The first 5 rows are patterns. Each new row is the sum of 2 different patterns, raised or lowered, with some noise. Before adding, each is slid sideways (what falls off one end comes back at the other) and multiplied by a number that may be negative. Names go in the order of the patterns.
In the rows, 128 means zero.
Some rows, each with the names of its patterns after it:
[136  98 119 138 107 119  95 108  93 137 128 147 164 121 145 137 149 143
 111 123 126 131  93 144 158 139  98 111 129 143  93] | (4)
[ 95 130 157 134 115 153 134 134 136 145 106 107 131 108 127 121 146  93
 149 148 107 134 160  94 103  91 121 162 152 122 126] | (0)
[109 124  99 109 155 150 119 161 153 129 109  94  92 131 121 124 114 156
 107 127 120 139 122 149 101 113 147 129 159 113 150] | (2)
[106 131 108 140 119 122 108 127  97 129  92 130  95 152  91 149 118  94
 157 148 121 139 124 151  99 165  97 121 102 132 111] | (3)
[123 128  99 147  91 120  99 126 124 137 120 121 143 132 161 107 155 160
 149 138 115 132  93 105 127 121 106 134 155 161 125] | (1)

New rows. What belongs after each?
[155 133 122 125 116 120 119 126  99 145 141 170 131 141 142  91 135 104
 108  93 128 139 157 144 123 147 138 168 101 167 159] | (2) (1)
[168 173 135 167 150 162 102 134 108 172 111 168 148 134 116 166 122 139
  99 168 102 147 133 127 146 124 124 109 140 132 136] | (3) (1)
[180  88 120 116 153  98 125 119 116 158 116 126  98 124  86 145 107 155
 137 157 120 167 148 119 152 153 131 152 109 171 135] | (4) (3)
[133 148 126 160 141 135 134 136 146 118 147 108 143 113 121 119 125 144
 126 157 143 134 133 147 122 124 106 137 126 141 139] | (3) (1)
[142 118 162 101 118 109 171 151 150 133 144 112 163 118 107 149 153 184
 175 162 129 135 125  83 151 118 129 109 124 133 156] | (4) (2)
[ 96  75 123  88 119 104 128  79 100  61  56 108  78  99  66  91  94  93
  78  77 136  91  62  99 128 106  79  58  99  86 112] | (4) (2)
[154 126 133 108 152 133 135 131 109 121 115 123 122 134 112 131 134 166
 112 111 135 101 122 120 134 127 127 104 117 124 122] | (0) (1)
[142 115  71 127 114 140 109 155 120 149 142 119 117  71 110 104 143 124
 174 126 125 107 152  91 101 113 145 162 147 117 103] | (2) (1)
[128 154 140 139 130 133 112 150 145 130 135 164 117 128 120 139 151 158
 127 132 134 140 163 136 142 143 141 132 137 157 140] | (0) (2)
[ 93 106 114 120 110 131  99 141 120 119 115 105 116 111 123 110 123 107
 114  96 104  93 100 120 120 142 136 114 118 125 118] | (2) (1)
[118 138 118 147 153 120 123 114 117 130 111 119 115 136  95 128 134 134
 105 125 111 125 114 129 123 112 138 106 118  92 104] | (4) (2)
[153 119  86 122 152 121 117 116 117  94 153 124 117 127 124 129 113 150
 102 116 145 136  85 169 163 169 137  88 107 112 112] | (0) (1)
[ 97 113 112 146 153 129 127 137 129 131  88 106 131 134  82 151 159 129
  83  86 101 135  85 124  85 128 120 100 107  96 100] | (4) (2)
[138 133  95 106 126  87  98 101 140 128 128 106 117 126 124 115 143 118
 128 121 120  92 121 129 105 118 110 119 120 137 134] | (2) (1)
[121 167 143 134 122 144 125 149 154 109 133 115 144 116 143 135 151 158
 115 127 158 107 124 139 161 172 164 133 142 144 137] | (4) (2)
[108 126 111  99 128  99 139 120 109 105 111 103 114  99 124 104 147  81
 131 116  83 138 138 122 142 131 139  99 151 101 104] | (2) (3)
[112  86 114 153 107 152 121 114 106 159 125 129 138 129 153 140 177 130
 147 135 156 136 104 142 166 148  90 114 105 164  76] | (4) (1)
[157 133 160 130 149 121 177 117 172 146 134 166 181 156 157 154 185 117
 176 116 147 145 167 140 135 143 139 177 152 145 148] | (0) (3)
[169 126 144 123 158 116 134 160 127 126 146 127 166 112 147 105 183 155
 160 126 175 152 156 161 124 160 153 176 152 187 133] | (4) (3)
[114  94 114 127  98 124 113 114 117 115  89 109  94 102  91  93 121 101
  93  80  89 118  86 118 120 113 128 137  99  92  84] | (2) (1)
[123  88  82  89 120  82  69  85 117 131 111 145 160 105  99 128 130  99
  82 107 143 109 163 102 142 138 148 139 132 131 115] | (4) (1)
[122 147 125  92 132 104 130 122 119  80 132 135  71 134 168  96  74  70
 110 158 112 118  91  83 126 127 116  78 125  96 128] | (4) (0)
[105 148 139 154 115 138 106 113 110 118 168 173 120 173 161 146 124  93
 100 136 128 113 128 175 120 117 118 145 136 135 114] | (4) (2)
[146 118 110 131 117 114 119 125  92  95 102 104 104  96 116  86 129 123
 109 124 133  90 102  82  96 124 130 111 110  99 107] | (0) (1)
[137 155  93 134  81  84 108 105 110 110 102 134 135 126 141 139 126 118
 125 156 129 126  87 136 114 146 115 116 159 153 149] | (4) (1)
[128 144 144 120 121 144 164 140 144 121 136 129 140 115 117 114 119 143
 145 146 157 145 152 165 140 165 150 150 144 136 123] | (4) (1)
[125 144 157 115 119 116 110 148 117 122 112 116 128 142 125 121 147 131
 147 119 149 137 129 136 113 131 108 123 115 131 124] | (0) (1)
[127  93  94 106  76 130 106  76 128 135 164 119 133  95  77 102  39 104
  64  94  79  97 112 102 120 105 163  73 101 121 149] | (4) (1)
[187 205 157 191 161 211 198 142 166 142 188 125 199 199 205 165 133 152
 190 115 156 147 181 208 187 161 151 159 154 156 188] | (4) (2)
[178 184 184 172 174 169 160 159 162 155 149 175 163 136 167 171 164 167
 200 164 154 155 174 179 164 148 170 157 169 195 161] | (0) (1)
[134 126 159 129 146 122 136 128 115 135 117 124 118 104 151 134 133 121
 160 106 117 126 146 142 116 122 147 128 154 147 130] | (4) (2)
[142 134 130 132 155 123 121 135 138 126 113 140 126 157 148 114 156 152
 127 121 105 141 162 167 142 151 107 135 145 119 129] | (4) (0)
[121 104 140 112  85  81 118  70  76  95 121 138 129  96  94 112 105  63
 114  98 113  88 118  90 127 119  89  98  61 105  78] | (2) (1)
[154 150 140 144 160 161 141 158 144 127 118 136 145 152 136 169 132 158
 146 114 131 164 121 126 115 153 155 158 140 147 121] | (0) (2)
[110  92 102 123  85 117 113 120 118 134 144 119 145 126 119 102 148 103
  89 143 126  97 138 133 150 131  76 102 112 120 150] | (4) (0)
[147 169 100 182 118 161 178 125 104 138 106 110 111 148  87 146 127 167
 131 146 150 152 138 100 133 158 162 130 149 153 160] | (4) (3)
[117 123 145 137 157 119 151 169 145 149 105 145  86 107 139 109  99 136
 149 160 117 132 112 109 149 100 117 104 133 123 141] | (3) (1)
[ 74  16  91  27 118  42 120  85  21  84 103  41  66  69 116  76 144  43
  75  54  93  36  73  80  64  78  73  52  80  88  30] | (2) (3)
[113 134 120 105 126 132 111 168 145 127 162 142 187 101 189 148 153 131
 131 131  92 119 125 141 113 141 151 171 115 136 114] | (3) (1)
[115 129 121 111 138 140 141 154 130 142 136 146 110 137 122 119 124 125
 114 136 131 122 126 113 134 127 131 119 138 147 118] | (4) (2)
[148 144 148 175 153 160 188 173 145 141 143 149 145 157 145 149 177 141
 154 140 155 140 173 148 161 183 155 181 156 179 156] | (4) (2)
[123 102 162 152 116 137 138 115  79 105 105 111 129 141  78 170 138 168
 126 100  92 126 126 122 110  66 133  98  69  93 104] | (0) (1)
[152 133 108 159 149 136 106  81  89 131 109 120 110 148  98 130 125 133
 126 142 102 106 153 118 145 118 142  95 133 107 120] | (0) (2)
[137  96 147 159 136 133 153 155 141 146 146 123 106 144 104 144 118 173
  90 174 153 105 164 182 108 127 108 150 155 184 119] | (0) (3)
[134 126 167 145 185 118 144 154 123  96 152 125 139 110 155  92 173 147
 132 128 117 157 114 160 128 161 150 122 114 158 105] | (2) (3)
[ 97 147  91  86 114 100  54 121 125 131  95  72  92 122 101 129  99  59
 103  95  75  79  94  91  88 117 117 105 124 116  95] | (0) (1)
[104 150 111 148 142 107 106 138 118 113  96 141  91 121 136 160 120 113
 125 117 143  88 131 105 129 124 131 111 128 104 123] | (4) (3)
[ 77  86  66  89  69 104  42  84  70  72  81  67  79  49  74  44  70  89
  86  57  96  74  77  39  54  33  90  50  83  60  77] | (2) (3)
[165  99 163 133 120 134 136 139 159 164 101 121  86 100 115 119 118 119
 120 120 113 130  99 140 107 107 133 174 135 126 110] | (4) (2)
[140 144 162 123 144 131 133 117 143 139 138 134 129 114 140 125 117 121
 105 131 110 148 133 148 141 122 107 123 103 122 132] | (4) (2)
[149 126 109 102 113 146 100 132 107 113 101 122 113  87 105 102 111 108
 105 112  94 106 128  80 119 110 112  75 107 103 113] | (0) (3)
[ 55  98  85 118 150 109 116 109 104 116 105 102  94 121  77 119 135 123
  66  78 106 105  73 108  87  77 124  97  85  78 104] | (4) (0)
[156 202 173 206 153 164 182 177 200 151 188 137 183 133 139 182 185 174
 196 213 187 156 148 158 172 153 150 163 199 156 190] | (2) (1)
[116 128 170 149 121 140 119 117 138 140 112 108 147 106 129 123 151 102
 160 132 105 144 156 119 102 113 115 157 134 115 143] | (0) (2)
[164 141 138 148 121 143 114 176 116 127 139 120  85 140 152 151 127  84
  95 138 130 157 121 118 111 123  97 137 129 118 102] | (4) (0)
